Each new row is followed by its nearest point in the smallest flat space through zero that holds the last named rows.
(in the rows, 128 means zero)

Z637 (3 x 13):
[[124 148 153  94 110 140 129 146 129 109 107  85 151]
 [106 168 144 118 116 130 137 183 115 163 186 100 127]
 [120 126 101 145 149 134 124 143 150 106 164 134  97]]
New rows:
[123 115  92 152 135 111 149 143  94 123 106 113 133] | [130 124 126 132 130 126 128 122 127 130 125 134 127]
[121 108  90 147 156 136 130 138 159 144 102 122 135] | [131 117 115 137 138 129 125 119 137 114 126 138 118]
[101 150 130 132 114  69 113 128 123 157 105 132 107] | [129 129 135 131 122 121 132 125 114 154 131 136 134]
[132 134 177 148 120 110 143 161 137 115 115 117 158] | [126 139 144 112 116 131 130 137 122 130 119 109 142]
[112  86 139 154 132 120 121 102 136 146 118 145 123] | [137 110 120 143 134 119 127 104 123 139 118 155 125]

Z129:
[[156 128 110  90 146  78 138 154 143 136 164 137 128]
 [128 112 135 107 178  79 115 133 125 128 157 149 109]
 [125 133 134 130 158 132 152 141 155 176 142 149 117]]
New rows:
[122 157  92 123 135 153 136 102 110 112 126 118 138] | [129 131 125 132 111 139 127 124 124 119 119 119 135]
[120 120  97 164 134 126  93 131 151 154 120  92 131] | [124 130 130 135 125 139 131 126 130 133 123 127 129]
[161 120 151 129 142 116 102 107  91 130 121 154 162] | [123 119 133 126 137 116 112 120 115 111 129 129 123]
[113 150 104 127 125 152 118 159 155 152 143 109 144] | [137 139 120 128 116 141 148 139 145 149 129 127 135]
[ 95 115 137 107 123  93 100 117 120 121 117 128 141] | [124 118 132 123 136 111 109 120 112 105 130 127 123]
[128 154 125 155 145 161 136 124 102 157 118 164  93] | [109 129 144 149 145 153 136 121 136 155 120 140 118]

Z699:
[[152 130 110  96  86 132 121 141 129 137 138 152 125]
 [166  99 130 126 137 114 115 151 122 133 151 151 105]
 [155 147 121 106 107 161 122 104 132 107 147 144 140]]
New rows:
[168 144 122 169 112 102 131 131 101 129 122 133  65] | [144 108 130 130 136 114 122 146 124 135 137 138 113]
[126 125 105 119 147 112 168 134 162 142 111 150 123] | [120 124 125 128 124 117 130 139 127 139 121 126 125]
[120 107 131 121 138 145 180 154  95 100 132 159 140] | [135 124 130 129 132 128 126 129 127 126 133 131 125]
[132  70 122 117 123 112  97 127 113 111 101 153 131] | [141 113 127 126 129 116 123 145 125 136 135 138 116]
[120 103 158  91 131  96 116 145 139 135 130 112 152] | [123 119 126 130 127 114 129 143 126 140 123 128 121]
[144 107 129 146 106  83 126 112 162 136 147 130 133] | [136 118 127 127 128 119 125 140 126 134 132 134 120]

Z345 (3 x 13):
[[144 125 127 119 116 141 121 112  86 154  96 122 125]
 [134 119 175 103 139 163 124 114 106 127 118 179 169]
 [107 139 132 126 147 164 114  75 128 100 144  88 146]]
New rows:
[111 128 111 117 146 134 145 130 114 142 136 121 124] | [128 129 124 129 127 129 127 124 126 129 127 120 125]
[144 153 115 119  88 113 114 139 127 128 133 144 116] | [135 126 121 131 120 114 132 144 127 139 121 133 117]
[122 143 155 112 133 117 158 134 151 125 128 109 131] | [122 129 129 131 133 125 130 132 142 119 139 130 130]

Z217 (3 x 13):
[[143  96 103  81 138 109  94 164 112 106 156 106 130]
 [123 146 102 131 168 139 129 110 151 184 147 154 108]
 [ 94  92 121 160 148 162 128 136 116 156 158 132 138]]
New rows:
[117 143  79 156  87 108  83 107 136 147 119 116 181] | [127 128 130 131 126 129 130 127 128 128 126 128 129]
[139 112 129 139 142  81 161 126 117 153 122 141 121] | [129 136 126 128 132 128 130 122 134 136 127 133 124]
[107 147 109  85 130 126  84 164 151 100 122 135 148] | [144 123 116  96 131 110 111 142 125 114 135 118 125]
[148 142 119 115 135 140 163 134 120 117 117 109 117] | [136 137 130 121 123 120 128 126 131 122 121 127 126]
[118 114 166 122 131 172 142  92 145 135 133 158 119] | [114 134 136 154 130 144 142 114 133 146 124 139 128]
[127 105 156 177  95 128 133 153 127 169 153 144 113] | [106 114 136 158 129 150 138 125 122 140 133 132 136]

Z694, 3 rows:
[[120 106 153  96 103 128 165 139 147 140 150 125 108]
 [120 149 152 119 114 133 139 103 161 175 124 141 121]
 [ 99 104 124 124 123 156 116 109 116 143 149 173  71]]
New rows:
[159 139 135  93  93 123  95 150 150 138 154 138 120] | [126 125 139 117 119 127 141 129 138 137 133 127 124]
[104 139 112 122 132 127 110 124 111  94 101 125 127] | [130 128 113 141 140 129 112 129 112 112 124 129 132]
[111 160 154 162 123 100 110 125  97 109 100 126 112] | [131 140 117 143 140 128 110 121 120 124 117 130 137]
[158 104 155 152  97 107 136  91 120 157 100 145 131] | [126 142 137 128 124 130 129 115 142 149 123 133 129]
[162 108 159 130 146 126 165 127 107 134 123  91 165] | [143 131 135 120 124 111 146 147 137 116 124  99 155]

Z580 (3 x 13):
[[145 156 121 126  86 146  97 135 159 139 143 146 147]
 [122  89  94 103 144 104 113 131 114 191 113 162 153]
 [113  84 127 127 141 144 138 140 133  94 103 170 188]]
New rows:
[ 91 106 123 101 130 107 140 122 157  95 133 109 102] | [122 123 136 133 141 126 142 125 119 112 124 117 118]
[137 115 113 116 108 155 160 101 141 132 135 111 138] | [129 131 130 130 124 132 127 129 132 123 129 129 131]
[139 124 157 164 122 122 126 139  99 129 137  93 126] | [128 137 137 134 133 126 137 124 122 118 132 109 108]

Z400:
[[134 102 148 154 117 163 172 155 128 147 107 155 129]
 [126 136 145 148 121 105  99 137 113 118 120 139 146]
 [123 122 152 130 141 139  92 157 124 140 142 111 153]]
New rows:
[131 126 129 116 152 107 149 147 128 153 163 104  91] | [127 125 118 109 139 143 133 124 138 136 142 110 121]
[150 106 119 127 160 153 144 134 112 136  95 116 140] | [129 116 133 129 130 150 144 139 133 140 128 128 127]
[159 108 122 128 165 111 122 140 125 129 132 155 126] | [128 127 132 132 127 127 126 131 126 128 126 130 131]
[142 143 109  93 161 113 126  99 152 104 154 117 108] | [126 142  97  95 139 117 123  97 139 119 146 104 110]
[160 132 113 100 143 163  95 142 143 135 120 142  91] | [127 124 122 114 137 142 132 128 136 136 139 114 124]
[156 104 128  98 154 165 154 107 125 162 128 152 131] | [131 112 122 118 133 161 162 133 141 145 131 124 116]

Z117 (3 x 13):
[[129 143 166  59 120 124  86 135 115 163 150  83 123]
 [124 177 121  51 109 123 137 166 140 139 119  96 179]
 [118 114 141 136 123 153 110 134  96 147 171  91 167]]
New rows:
[ 99 146 154  94 133 151 135 144 126 144 110 159 109] | [132 140 133 103 127 118 124 130 137 131 118 128 116]
[165 135 111 150 164 144 128 129 137 120 119  97 131] | [127 125 123 140 129 131 133 128 127 124 129 131 134]
[115 123 163 110 133 155 140 124  97 133 148 157 113] | [128 119 140 130 130 130 115 121 120 135 138 122 118]
[149 131 142 105 104 146 135 107 104 112  95 131 124] | [130 134 130 116 128 122 127 128 134 128 121 130 120]
[150  98 124  93 116 154 147 139 124 100 142  98  98] | [129 130 135 117 127 126 120 128 126 134 131 122 124]
[141 165  93 116 117 140 113 117 128 107 136  93 162] | [123 142 120 112 120 134 136 145 127 131 132 113 163]

Z977 (3 x 13):
[[ 83 118 106 163 107  71 172 103 107 149 113 172 147]
 [ 90 122 109 151 128 125 140 117 128 124 159 145 121]
 [131 115 125 109 107 116 159  95 123 107 139 137 109]]
New rows:
[162 152 130 145 160 121 122 123 144 105 132 123 135] | [137 131 133 123 134 138 117 136 132 127 127 119 128]
[131 117 123 167 128 124 115 137 116 118 130 105 181] | [119 134 126 145 137 126 117 144 128 144 119 130 142]
[130 123 129 128 137 121 137 133 120 123 132 133 149] | [126 128 127 131 127 123 130 128 126 132 123 131 132]
[124 142 132 164 135 131 102 144 118 148  93 152 137] | [119 137 128 151 139 119 114 151 125 154 106 131 153]

Z908 (3 x 13):
[[ 97 139 124 111 157 110  90 135  51 139 170 136 161]
 [138 153 150  90 201  84  82 135  93 104 154 100 135]
 [ 91 162 186  80 162  85 106 119 103 152 125 163  91]]
New rows:
[139 113 126 120 117 103 127 141 154 127 117 125 124] | [138 128 132 128 128 128 134 127 146 122 119 123 119]
[147 116 133 164 133 156 126  93  78 181 126 151  84] | [104 127 130 130 109 134 133 125 115 149 128 153 126]
[130 153 108 138 128 125 138 118 175 127 121 142 128] | [137 125 130 133 119 133 140 125 152 125 114 127 117]
[161 167 120 138 132 105 137 159 116 127 127 143 152] | [132 129 124 127 137 125 121 131 121 122 135 120 135]
[ 99 131 161 149 103 164 152 129 117 161 142  85 175] | [118 118 109 143 108 144 133 130 113 137 136 136 145]

Z959 (3 x 13):
[[141 129 146 129 126  63 127 105 164 111 194 175 134]
 [126 162 156 137 172  76 121  76 167  96 147 167 106]
 [149 118  97 111 133  97 145 120 166  73 160 138 140]]
New rows:
[128 122 127 149 129 100  74 107 173  74 114 137 134] | [133 139 125 125 151 106 132 106 153  95 135 140 121]
[126 123 129  83 130 139 124 158 177 134 102 115 124] | [131 124 112 122 130 139 134 133 128 116 117 116 130]
[125 150 122 147 121 124 115 123 128 134 124 148 129] | [124 134 139 133 132 123 123 122 127 135 129 135 124]

Z943, 3 rows:
[[139 108 118 119 116 130 104 151 160 164 159 119 128]
 [162 107 133 106 167 127 126 134 149 141  99 127 164]
 [121 147 112 122 115 101 122 140 158 134  70  89 129]]
New rows:
[154 153 141 171 108 177 145 129 105 122 141 141 134] | [121 130 136 137 128 138 136 117 104 114 150 146 120]
[137 119 126  84 142 136 158 146 120 150 156 129 145] | [145 109 133 120 143 137 123 132 133 139 145 139 140]
[138 139 135 122 136 110 148 126 146 120 128 132 107] | [127 131 128 128 128 126 130 127 127 125 120 126 128]
[105 188 179  91 153 131 126 127 146 119 135 101 116] | [122 138 127 130 125 122 132 125 126 121 112 122 126]
[133 150  97 151 115 147 113 111 148 113 156 138 106] | [115 132 125 137 108 131 124 129 123 129 153 129 111]

Z765 (3 x 13):
[[134 121  91 121 126 150 167 150  96 107 104 131 126]
 [152 147 193 127 108 130  83 150 104 153 113 125 116]
 [121 146  96 118 132 131 134 139 114 161 112 123 112]]
New rows:
[146 139  99  86 117 149 182 126 135 138 152 135 169] | [121 121  93 126 135 134 155 127 126 116 125 130 130]
[144 172 182 132 114 143 128 120 137 141 132 148  97] | [138 138 167 129 119 125  99 134 123 144 125 126 123]
[ 76 125 131 131 122 124 129 139  96 156 121 140 135] | [126 138 119 123 128 129 126 134 121 147 120 125 119]

Z34, 3 rows:
[[125 137 150 115 113 103 144  98 129 152 146 132 150]
 [119 167  96  81 115 120 118 160 129 169  91 125 147]
 [ 90 137 140 101 117 164 132 133 109 158 148 153 102]]
New rows:
[132 119 118 146 129 143 136 111 139 132 126 127 135] | [132 123 131 136 130 126 129 124 129 121 131 126 128]
[135 108 123 121 112 144 116 116 124 122 117 158 108] | [121 123 129 130 131 143 126 133 123 125 133 133 115]
[109 146 157 141 131 112 153 133 133 130 164 117 167] | [129 129 147 127 120 109 140 103 130 137 144 130 142]
[162 146 116 147 130 114 121 127 172 133 129 115 115] | [145 126 120 137 133 112 125 129 137 117 116 116 140]

Z729, 3 rows:
[[154 142 107 118 153 145 128 133 121  87 128 151 159]
 [ 80 126 116 108 134 122 136  86 132 109 128 111 144]
 [116 168 125  80 170 107 123 147 121 142 152 156 129]]
New rows:
[ 91 137 138 160 159 131 109 141 134 114 160  74 118] | [108 125 130 124 124 121 130 116 131 135 129 118 124]
[126 126 130 146 141 101 124 119 130 149 120 148 136] | [126 131 132 125 129 123 127 132 128 137 131 129 122]
[118 123 131 104 140 143 159 134 119 133 130 174 135] | [129 142 123 112 145 125 127 134 125 124 135 140 134]

Z273 (3 x 13):
[[133 186  99 133 143 120  88 131 122 144 119 164 141]
 [122 155  88  95 156 102 150 175  74 149 100 166 146]
 [164 175 107 120 153 112 114 158 144 133  84 107 100]]
New rows:
[129 110 126 118 147 151  97 145 146 130 122 127 118] | [135 134 129 131 129 128 122 127 137 126 124 120 121]
[102 126 151 105 130 137 151 106 119 107 107 108 143] | [123 106 136 123 124 129 146 130 123 124 132 120 127]
[173 138 121 150 127 128 104 133 133 103 150  80 121] | [147 137 136 138 127 132 113 122 158 121 120 102 108]

Z74:
[[ 95  97 111 127 101 138 124 157 139  90 133 150 102]
 [ 72 116 134 162 110 127 121 177 117 129 168  85 116]
 [114 115 104 108  88 127  90 130 101  88 165 130 118]]
New rows:
[157 150 142 134 100  92 163 129 118 115 156 126 152] | [136 138 130 125 129 123 120 118 116 135 137 117 136]
[121 140 154 136 154 126 128 160 154 143 163 145  94] | [111 123 135 145 133 130 140 147 138 135 125 120 123]
[139 123 103 141 165 117 124 157 120 127 107  91 140] | [124 134 137 140 137 126 135 133 129 143 129 114 132]
[158 119  98 143 116 102  98 142 100 104 106 120 159] | [136 131 121 115 118 125 112 116 114 119 139 128 131]
[132 119 141 107 128 103 162  91  95 123 162 120 113] | [138 136 126 120 124 123 115 115 113 129 140 120 135]

Z406 (3 x 13):
[[157 178 117  73 159 156 134 113  83  51 122 122 130]
 [158 171 152  92 130 114 104 177  97  89  92 127 140]
 [174 152 129  99 166  89 112 160 128  51 156 137 109]]
New rows:
[109 127 116 126 146 149 127 160  88 181  94 164 169] | [115 135 141 128 104 144 124 136 112 158  90 122 147]
[185 108 126 194 111 132 127 108 115 113 112 142 160] | [125 124 129 132 125 127 128 128 131 135 127 128 128]
[140 129 118 122  96 135 110 100 131 120 141 108 191] | [123 132 126 124 125 143 133 118 119 131 120 125 133]
[170 125 107 136 126 166 151 116 130 113 121 127 136] | [127 134 118 119 135 146 137 108 118 116 131 125 128]
[128 119 121 130 118 145 119 131  92  72 104  90 135] | [136 150 128 106 133 143 129 126 105 107 114 124 135]
[154 156 111 119 137 125 139 127  94 126 105 123 146] | [134 149 131 109 129 141 127 130 106 112 110 124 136]

Z125:
[[142 133 106 128 171 122 187 191 171 103 136 128  88]
 [112 170 171 157 178 153 159  75 109 121 132 129  97]
 [178 156 124 119 150  81 182 119 130 114  99 103 110]]
New rows:
[134 136 103 134  83  91 153 135 137 151 179 131 119] | [139 120 114 119 119 115 129 145 136 127 124 125 132]
[143 100  72 106 139 147 107 124 153 122 146 103 138] | [130 112 111 119 114 124 119 155 140 129 131 130 135]
[142 147 139 166 135 136 111 128  86 101 138 112 149] | [124 136 140 133 130 132 124 105 116 131 126 127 129]

Z441, 3 rows:
[[124 111 141 118 139 146 149 131 122  90 120 107  91]
 [187 149 135 135  93 153 117 146  99 151  99  68 104]
 [146 133 111 140 156 133 170  82 132 117 106 120 111]]
New rows:
[102 137 108  93  99 129 114 105  86  72 122 114 129] | [120 118 138 120 130 135 131 137 125 110 129 121 113]
[121 127 105 134  82 108 147 119 127 149 102 137  94] | [141 135 123 133 127 129 131 120 126 136 121 121 128]
[121  71  86  79 182 118 150 164 148 165 134 144 113] | [105 116 129 123 142 122 135 124 137 112 138 146 130]
[130 130 130 166 184 116 136 118 118 172 118 130 151] | [138 141 110 141 137 117 137 101 136 147 123 141 145]

Z906 (3 x 13):
[[133 133 105 150  94 137 136 138 102 120  86 164 101]
 [114 130 133 130 146  85 134 179 115 154 132 121  83]
 [128 120 147 133 131 115 149 111 112  99 134 148 109]]
New rows:
[142 110 111 139 100 112 147 127 115 124 134 177 121] | [131 127 126 140 113 128 141 124 110 111 111 153 109]
[115 132 128 131 135 114 177 155 128 138 136 126 129] | [123 127 134 128 137 110 133 143 123 134 133 126 111]
[121 105 171 139 143 125 113 110 125 115 107  91 122] | [127 124 142 123 139 121 133 118 131 120 143 124 131]

Z857:
[[148 116 145 131 101 142 127 140 151 131 165 120 104]
 [149 145 135 169  93 109 173 128 117 139  90 150 125]
 [ 95 156 155 129  89 131 140 119 139 123 166 143 121]]
New rows:
[145 102 122 131 115 129 122  89 143 105 114  82 149] | [141 116 121 126 139 131 121 133 129 130 124 120 126]
[122 131 124 128 115 129 132 142 137 106 134 159 135] | [120 136 134 130 118 127 133 125 129 127 133 133 127]
[126 159 124 129 130 131 148 133  96 131 110 142 140] | [117 144 125 137 127 116 142 120 114 128 104 141 139]
[128 151 131 123 147 120 122 115 121 139 122 137  86] | [124 131 127 128 129 126 129 126 126 127 125 130 130]

Z888 (3 x 13):
[[134 147 147 149 134 110  69 101 100 150 147 116 105]
 [124 130 168 104 155 129 105 110 140 160 112 146  99]
 [109 100 172 106 177 134 113 127 154 170 116 145 151]]
New rows:
[128 113 146 142 147 101 139 132  83 109 108 120 103] | [132 136 128 131 124 125 121 122 122 128 130 126 117]
[146 125 146  96 119 133  63 155 136 177 150 124 112] | [126 131 155 128 147 121  92 111 123 154 131 130 116]
[132 139  82 165 150 141 110  71 118 114 121 136  97] | [138 147 123 138 114 120 112 116 111 123 135 121 103]

Z317 (3 x 13):
[[126  99 110 119 104 137 179 103 112 142  66 133 146]
 [108 150 107  97 132 125 148  86  87 102 123  89 125]
 [167 136  64 144 116 120 158 143 138 122 100 132 119]]
New rows:
[166 122 100 145 105 102 110 110 154 126 112 133  97] | [153 133  97 142 124 123 135 145 141 126 121 135 121]
[122 120 142 121 179  98  83  93 112 101 145 120  90] | [111 150 143 115 145 124 104 119 116 111 164 108 120]
[157 109 128 123 143 127 109  95 174 110 101 136 115] | [136 123 123 135 125 128 131 136 135 133 122 135 128]
[134 164 134 109 119  95 153 127 162 133  62  81 147] | [132 126 105 123 119 128 153 116 118 125 104 122 131]
[109 140 120 174 136 122 120 142 135 143 125  79 113] | [134 139 120 131 133 124 121 134 131 121 139 125 121]
